There are 3 ways to turn a row about zero (a turn may also mirror it). The second row of each pair is the first, turned, with some noise. The first 27 pairs use one turn. New pairs use 3 turns, one after the other, and a turn may come again.
Some pairs, each with its turns in order after it:
[  4   1  16 -13 -20  14 -34   2]
[  7   6  -4 -25   2  27  14 -25] -> (1)

[  2  14 -25   6 -10 -21  10  -5]
[11  3  4 30 -5 -8 19  6] -> (1)

[-14  -4   9   0 -20  13 -13  22]
[-13 -21  -2  -9 -25  -1  -1 -13] -> (2)

[-21  24  -9 -14  15  -1  10  10]
[ 33   4   5  -4  -9   7 -15 -13] -> (2)

[ 15 -27   0 -10  11 -11  11  30]
[-19  -1  15  11  21  -1  -3 -35] -> (2)

[ 18 -13  19 -43  -7  18  -9  18]
[ 10 -18  -3  48 -11 -21  -4  -8] -> (0)

[  3 -12  -9   2 -15  14  61  22]
[ 18 -24  57  -1   1   2  23  17] -> (0)

[  5 -35 -15   6  36 -27 -14   5]
[-18   9 -12 -23 -20 -47  11  13] -> (1)

[ 19  10   8  10 -42  21   9 -16]
[ 27   0  11  12 -23  40  -2  -3] -> (0)

[-18 -24 -27  -4 -13   0 -12  -6]
[ 14 -18   9 -14  12 -21  25   0] -> (1)

[ 30 -19  19  18   2  24 -23   5]
[ 42  11 -25  11  -8  -9  14  -3] -> (0)

[-20   9 -27  -8  -5   9   3 -26]
[ 29  -3  12  13  23 -18   2 -11] -> (1)

[-23 -20  37  15 -14  26  -7  -1]
[ 11 -14  15 -40   7  27 -19  12] -> (1)

[ 19 -11 -13 -14  -7  -4  18 -21]
[ 7 -4  1  4 31  8 22  8] -> (2)

[ 10 -28  26  13  17  12  17   5]
[ 22  -1  -5   7   6 -15  27  31] -> (0)

[-26  13  31   5   6   2  10 -21]
[ 24  12  -3  -6  12  11 -32  18] -> (1)

[ -1  25  38  28   2 -41   5  -2]
[-27  55   2   1  -4  11  15  20] -> (0)

[-7 35 -4 15  5 16 -9 -4]
[ 22   1  -4  -6 -22 -19 -12  18] -> (2)

[ -7   1   3 -30   3 -15  30  35]
[-22 -10  39  21   6 -26   6   3] -> (0)

[12 35 21 24 21 12 18 24]
[-32  23  19  20  -6  24 -30   8] -> (1)

[ 33  23  22 -22 -30  10  -9   2]
[  1   0 -18  10  -9  45   4 -32] -> (1)

[ 13  23 -30  21   5   0  15  12]
[ 14  16  30 -26  13   0 -14  -9] -> (0)

[ 11  33  14 -25 -14  10  24 -29]
[32  1 25 -2 -6 13 35 26] -> (2)

[ 21  22  17  -1 -18   7  23 -40]
[16 10 12  1 -1 -1 43 37] -> (2)

[ 30   4  14  -6 -35   7 -22 -23]
[ 19  10 -17  29 -16  35  -6 -18] -> (0)

[  9   5  23 -15 -31 -19  33 -25]
[ 5 18 11 -7  1 20 55  7] -> (2)

[ 30 -33 -11  -1  11 -23 -15 -10]
[-32   6   1   0  43   3  -6   8] -> (2)

New pairs, each followed by its turns in order:
[  7  -5   2 -18  -1  -2  -5  -9]
[-1  8  0  0 12 15 11  1] -> (1) (1) (0)

[ 12   7  -3  -3  15 -32 -22  -7]
[ -9  -4 -32  23  -7  -2  -2 -17] -> (1) (2) (1)

[ -7 -18   9 -18  40 -24 -23  15]
[  0  12 -10  32  -2   0 -49  14] -> (2) (1) (0)

[ -6   4 -29 -12   0 -16   7 -42]
[ -1   7  25  -6 -21  33  21 -19] -> (1) (1) (0)

[-12   8 -13 -14 -12 -18 -42  -5]
[ -1 -19  -3 -46  -3   1  -8 -15] -> (2) (2) (1)

[ 3  2 23 27 22 22 26  3]
[ 18 -12  -1 -29  29  14  26  -1] -> (1) (2) (1)

[ 23  -7  -3   0  12 -27  -1   4]
[ -6  15   0 -27 -16 -11 -14   6] -> (0) (1) (2)

[  0  -3   7   9  11   0 -39  -3]
[-10 -28  -5 -13  -1  25  -1  13] -> (2) (2) (2)

[-10  23  43 -46  21   4  26  40]
[ 64  14  -6 -16 -29  17  40 -13] -> (0) (0) (2)

[ 17 -12 -18  20  -8 -16  21 -13]
[-30  11  -4 -10 -20   4  20   9] -> (0) (0) (1)

[-20 -29   6   8   2 -27  11 -22]
[-18  35   9  13 -18  -6  -9  18] -> (2) (1) (2)

[ 17 -39  11   7  21  11 -17  35]
[ 23 -28  12 -35  15 -10  11  33] -> (1) (0) (1)

[17  9  5 19  2 48 -2 21]
[ -7 -29  34 -11  15  30  17   4] -> (1) (2) (1)

[ 24   4  -5   9  23 -24   5  -2]
[11 36 14  6  7  5  7  3] -> (0) (1) (1)

[  2 -38   5 -20  26 -20   0  10]
[ -4  16 -19  26  -6  40  -8   9] -> (1) (0) (2)

[ 26 -23  12   7   4 -14 -11  10]
[ -3  21   5   5   6 -31 -18 -10] -> (2) (1) (0)

[-27  23  10  45  25 -18  -7   1]
[ 41 -18  -6  15 -40 -16 -15  11] -> (1) (1) (2)

[-10  -1   6  12  -8  27 -26  21]
[-14  -1  17 -18  -7   7  30  21] -> (1) (0) (1)

[  6 -13  -5 -44 -28  16  15 -30]
[-25   0  -5  23  15  40  31 -20] -> (1) (1) (0)

[ 10  22  -5  -8 -16  45  22  17]
[ 11 -30   2 -17  35  -8   0 -35] -> (1) (0) (2)

[-38  -3  32  19  42 -16 -17 -22]
[ 44   9 -40 -35  13  -3 -11  22] -> (0) (0) (1)

[  0 -17 -18  -3  39 -10 -38 -14]
[-32  -2  -5   2  27  26 -14 -33] -> (2) (0) (0)

[-39 -16  13   3  10  10 -31 -17]
[-10 -16  -4 -12  24  26  34  21] -> (2) (0) (2)

[  3 -24  26   5  -6  10   5 -29]
[ -6   5 -25  13  23 -13   8  25] -> (1) (0) (2)

[ 15  20  41 -15   9 -23   1 -18]
[-16   3  13 -16 -15   4  50   3] -> (2) (2) (2)

[-18  10 -28   5   5  -8  22 -14]
[-12  26  20   6  15  -1 -19  -9] -> (2) (2) (2)

[ -7  18 -40   2  13   3  12  25]
[ -5  22  25   9  -7 -34 -16 -20] -> (2) (0) (1)

[ 43  14 -12   5  55   9 -19   7]
[-21  31 -26 -27  16  -6 -51  -2] -> (0) (0) (0)

[ 22  48  11 -12  30  19  15 -11]
[ 16  22 -35 -28  24  22  29   5] -> (0) (2) (1)

[-14 -14 -32  -7 -11  -5  29 -13]
[-24 -21   0   3 -16 -18  22  26] -> (0) (0) (1)

[-49   9  -5 -31 -14  14 -20 -11]
[ -1 -34 -13  -5  16 -15  50  12] -> (2) (2) (0)

